The rows come from 4 hidden closed curves, with some noise, and rows from the same curve form a group. Each curve winds through 8 dimensions. The rows are also pushed far along 6 directions, which tell nothing about the answers.
In the rows, 128 means zero.
Some rows, each with its group after it:
[132 156 103  51 103 138 142  93 220 124  60  78 150 134 112 144 169 119
 204] | Nure
[ 96 149 123 154  93 116 128 160 125 124 159 153 164 107  84 153 109 139
  76] | nes
[134 161  97  92 117 138 132 128 144 152 108 115  96 140 124 129 144 123
 154] | Nure
[ 78 157  88 137 128 138 125 119 116 115 150 113 178 159  81 184 145 150
  89] | Nure
[131 133  88 178 202 119  94 134  79 128 149  93 183 175 165 144 185 142
 140] | Nure
[134 122 180  77 142 125 158  38 199  94  99  84 153 101  74 138 113 110
 124] | fer
[137 128 168 165 136  95 123 170 117 142 157 155 141  98 112  90 105 116
  51] | nes
[164  98 159 162 175 161 126  66  75 134 149 131  96 122 181 111 110 141
 147] | fer
[137 125 153 200 125 136 123 188 144 114 104 141  99  92 152  82 119 134
  83] | Nure
[125  79  79 159 148 172 111 191 118 132 144 125  21 164 181  74 124 140
 145] | Nure
[128 173  66  79  63 105 123 149 154 191 105 123 144 150 127 135 167 111
 156] | nes
[146 158 153 122 143  81 124 151 171 123 108 107 173  94 105 101 133 102
 112] | Nure
[129 102 130 149 104 134 110 174 132 124 148 159 128 114 123  86  90 140
  98] | muki
[150 147 162 102 152 119 131  78 106  96 126 127 154 107  83 151  94 138
 122] | muki
[ 78  59 113  57  91 157 134 172 228  95  79 102 120 143 122 112 130 108
 158] | fer
[140 111  99 137 150 138 107 133 135 157 141 122  98 164 177 103 150 119
 167] | fer
[118 120 142 166 154 138 110 166 162  97 102 108 134 127 151  90 161 115
 101] | muki
[154 170 178 159 169 102 142  86  94 146 167 157 138 100  99 159 105 136
  98] | nes
[138 144 151  98 134 123 144  63 118 125 124 130 171 135  75 164 114 150
 101] | muki
[159 178 111 147 133  86  90 174 150 152 121 131 104 125 196  79 171  70
 186] | nes
[120 166 141 154 113  99 107 145 125 160 147 136 203  99 131 117 153 100
  80] | fer
[155 223 100 143 125 103 124 106  52 193 174 174 121 146 133 167 137 130
 127] | fer
[109 171 116 107  48 129 147 121 149 173 111 157 125 120 107 155 121 127
 104] | Nure
[150 131 157 147 159  86 104 171 138 111 120 120 158 108 147  79 147  90
 116] | nes
[138 109 169 117 105 161 144 110 167 137 137 164  38  99 147  80  72 108
 137] | fer
[125  79 153 140 211 136 101 168 142  79 137  88 128 122 148  52 125 108
 111] | Nure
[121  67 162 132 151 164 120 160 165  80 103 130  61 126 141  72  94 121
 107] | muki
[138 144 134 175 103 123 149 101  84 163 161 179  79 129 131 167  94 150
 111] | muki
[132 132 112 133 183 164 109  77  67  82 161 110 164 150 105 145 118 166
 121] | muki
[126 154 169 132  72  90 139 120 178 133 113 143 184  81 102 124 124 101
  84] | nes
[129 129 102  78  89 157 140 130 142 143 127 149  64 123 125 134  88 141
 194] | Nure
[165 166 117 170 155 149 137  62  78 131 156 133 101 133 146 162 119 166
 168] | Nure
[145 121 184  86 157 140 158  56 190  96 112 101 116 103 103 116 117 115
 155] | muki
[154 121 126  98 120 141 150  54 102 147 134 121 112 127 131 148 103 146
 167] | Nure
[118 152 132 145 105 137 129 132 152 121 108 128 137 114 117 138 134 132
 103] | fer
[145 119 173 110  94 127 156 111 186 128 110 160  97  96 111 122  85 128
 145] | nes
[152 114 204 141 177 177 141  60  62  85 151 165 121 101  91 130  54 177
  76] | muki
[103 105 110 133  84 150 137 145 106 132 119 144 117 128 129 157 117 150
 119] | muki
[ 96 128  66  82  58 129 142 133 177 141  95 104 134 146  71 179 129 149
 135] | fer
[145 194  79 127 103 106 118 113  87 191 149 137 147 146 136 154 158 127
 140] | nes
[194 178 187 119 161  93 136  73 102 154 148 161 130  92 119 130 102 122
 155] | muki
[115 141 188 127 122 108 151 101 165 118 102 126 189  97  46 159 114 139
  36] | fer
[ 87  97 146 117 122 137 136 114  98 115 138 127 166 123 110 165 114 127
  90] | fer
[135 148 177 105  93 146 149  92 130 151 109 162 100  88 113 136  90 126
 110] | fer
[ 83  79 124  82 104 130 123 161 165 120 103 101 151 124 116 129 133 105
 121] | fer
[163 157 148 122 120 144 151 113 128 167 116 169  72 121 138 129 118 148
 155] | muki
[140 169 110 121 156 105 111 128  92 158 136 114 142 141 141 133 165 107
 132] | nes
[114  78 151 130 150 148 133  90 143  81 123  87 167 114 114 132 121 136
 115] | fer
[120 144  96  97 120 180 142 105  66 143 143 163  70 161 123 173  99 166
 151] | fer
[203 174 187 159 130 116 136 127 153 151 109 158  95  64 147  61  99 125
 132] | Nure
[151 178 103  78  86 106 123  98 111 175 115 149 172 136 115 168 135 134
 168] | muki
[106 170 121 133  46 120 144 135 120 187 132 169 143 103 105 165 116 132
  83] | nes
[113 162 126 120 105 148 156  91 117 116 106 131 143 122  79 193 115 165
 106] | Nure
[153  88 189 149 225 135 123  76  73  66 158 113 128 121 139 115 104 128
 124] | nes
[138 146 102 121 142 129 111 137  89 141 145 122 163 136 131 125 148 138
 138] | muki
[137 137 105 112 143 162 141  78 125 142 132 111  98 141 127 155 129 152
 166] | nes
[121 140 118 112 135 119 104 137 117 116 145 119 207 127  97 127 135 133
 108] | muki
[111 106 163 133 147 127 127  97 113  78 131 122 194 129 101 142 127 134
  79] | nes
[ 96 126  89  91 160 160 105 119 114 101 139 101 122 167 147 151 157 116
 188] | nes
[145 174 115 109 145 108 121 123 126 139 112 106 123 126 140 127 146 106
 162] | Nure
[115 124  78 115 151 149  98 163 103 141 144 110 129 155 161 117 158 125
 172] | Nure
[134 149 109  69 115 103 147 110 144 138  99 114 143 135  87 189 135 133
 172] | nes
[119 154 110 143 140 124 115 166 126 112 115 114 130 133 133 128 153 118
 114] | fer
[150 165 109 131 171 127 127 101  74 134 164 146 113 156 104 162 120 160
 141] | muki

New rows, each followed by its group:
[114 107  97 110 114 144 107 177 104 130 145 160  90 152 158 111 116 123
 164] | nes
[145 141 122 179 218 139  98 110  99  89 129  86 132 151 181 115 158 130
 159] | Nure
[114 104 125 113 132 141 143 116 139 100 135  96 135 109  90 138 105 141
 118] | nes
[162 105 185 183 147 128 133 115 104 149 157 161  69  93 181  81  99 115
 120] | muki
[111 120  76 162 183 159  66 170  97 112 143  97 134 182 190  87 182 119
 134] | muki
[ 99 147 115 122  49 126 145 168 148 144 112 173  97 112  98 156  82 141
 110] | Nure
[188 221 127 118 172  89 104 126 130 159 123 135 133 131 134 113 160 109
 175] | muki
[137 164 116 154 156 135  95 136  86 161 133 130 122 137 182 124 165 111
 146] | fer
[173 195 148 105 105  77 132 119 153 202 104 154 137 106 110 137 137 113
 143] | fer
[172 195 175 165 212 131 107  66  88 112 139 112 186 109 150 101 143 128
 115] | Nure
[158  78 171 105 154 150 148  86 105 110 149 160  67 115 112 128  49 154
 157] | muki
[102 133 102 133 136 117 109 165 182 106  91  76 196 145 115 108 176 118
  88] | Nure
[135  98 125 174 158 122 110 139  62 118 172 154 135 147 118 137  92 163
  86] | muki
[136 123 122 145 111 119 122 178 145 153 117 123 151 111 127  97 136 135
  95] | nes
[135 179 167 140 114 120 136 124 115 133 126 156 186  95 112 128 127 126
  68] | fer
[136 102 148 150 164 142 142 118 112 138 158 140  59 117 132 130  89 137
 132] | nes
[ 97  67 136 112  60 152 145 162 127 113 134 166  86 101  90 124  46 151
  82] | muki
[157 194 158 143  48 110 159 109 117 170 108 194 126  80 107 150  69 153
  99] | Nure
[111 129 155 124 112  91 125 166 153 113  92  97 227  88  89 108 135 110
  45] | Nure
[163 131 167 149 126 136 135 108 146 149 113 137  97  96 129  86 104 132
  92] | fer
[106  41 142  99 127 162 155  93 148 113 138 124  72 133 123 144  77 139
 149] | nes
[133 107 189 154 154 147 142  98  96  79 145 131 139  80 121 120  85 133
  84] | fer
[114 120 141  96 140 134 127 117  93 131 138 151 124 141 105 164 107 135
 123] | muki
[133 109 173 171 163 149 132 108 117 102 131 134 118 107 125 131 102 148
  95] | fer
[150 188 124 108 148  92 108 105 132 134 122 115 140 133 155 133 168  83
 187] | nes
[120 159  92 111 101 103 111 150 173 169 112 111 169 147 125 120 175 105
 125] | fer
[147 123 154 172 149 143 124 106  68 118 139 152 112 117 154 142 106 149
 126] | muki
[128 125 129 118 116 164 137 114 127 116 121 137 118 130 121 113  89 156
 115] | Nure
[130 133  52 147 119 117 113 170 121 169 128 111  84 166 174 142 173 125
 182] | Nure
[161 118 169 155 148 114 133 142 155 112 105 121 127 100 146  83 125 113
 107] | fer
[195 252 139 144 129 116 120  62 118 177 132 152 108 102 182 125 153  99
 195] | fer
[130  77 128  88 153 172 130 103  72 108 141 137  92 147 118 137  83 160
 143] | muki
[133 119 131 154 158 135 117 148 128  98 122 105 114 126 162  92 140 110
 117] | fer
[150 145 118 144 100 142 147 138 126 140 118 153  91 123 117 128 111 162
 120] | muki
[100 104  91 101 108 134 133 125 121 128 121 127 126 158 128 176 114 144
 169] | Nure
[104  96  96 119 122 156 115 159 120 102 137 105 159 131 125 114 129 138
 117] | fer
[154 139 142 107 109 132 125 114 160 138 115 152 112 115 136 111 109 124
 169] | muki
[137 143 122 123 131 134 133 121  96 150 153 154  95 142 131 131 108 131
 122] | fer
[128 135 115 130 164 124 108 160 112 123 122 102 177 134 122 108 153 133
 106] | Nure
[146 158 124 132 113 138 118 133 145 176 129 156  80 127 149 104 125 123
 145] | fer
[153 192 165 129  46  95 163  97 127 193 138 189 147  76  79 135  77 137
  60] | Nure
[160 181 130 107 105  99 141 105 131 175 120 148 144 113 125 157 144 125
 175] | muki
[125 125 113 157 195 133 104 111 105  84 150  86 158 151 147 115 132 131
 134] | Nure
[141  81 173 145 160 174 122 122 111 113 135 150  74 122 177  71 101 128
 128] | nes
[144 129 126 102 182 136 122 113 126 100 128 113 126 150 100 131 124 143
 146] | muki
[139 160 125 181 102  94  91 216 140 160 139 161 146 115 134  59 132 111
  49] | muki
[104 151 102 161  98 121 119 182 108 162 132 159 159 145 122 149 152 148
  81] | muki
[148 111  77 123 138 184 112  99  83 119 154 141  62 168 156 129  95 169
 191] | muki
[170 153 132  75 152 127 109 109 145 138 120 116 134 121 146  90 140 108
 200] | muki
[113 113 143 111 118 142 130 155 159 111 119 147 130 127  84 110 101 142
  83] | muki
[149 187 169 132  97 127 129 143 175 129  96 138 128  67 124  81 123 101
  97] | fer
[165 146 125 154 119 118 112 121  84 167 145 163 133 126 155 126 119 142
 140] | muki
[ 95 143  99 119 171 136  97 152 134  88 114  69 236 158 122 126 202 119
  94] | fer
[115 137 130 104  90 137 141 164 198 131  76 118 107 116 122 102 150 110
 118] | muki
[118 121 125  54 154 146 126 103 147  89  88  64 169 126 107 133 151 112
 156] | fer
[ 93  76  89 113 117 145 136 104 113 102 159  96 157 148  94 149  98 156
 111] | Nure
[124 123 136  76 101 136 139  95 140 113 106 133 160 128 109 157 122 136
 158] | nes
[123 134 147 168 123 122 125 151 141 106 141 140 140 102 116  92  85 133
  73] | Nure
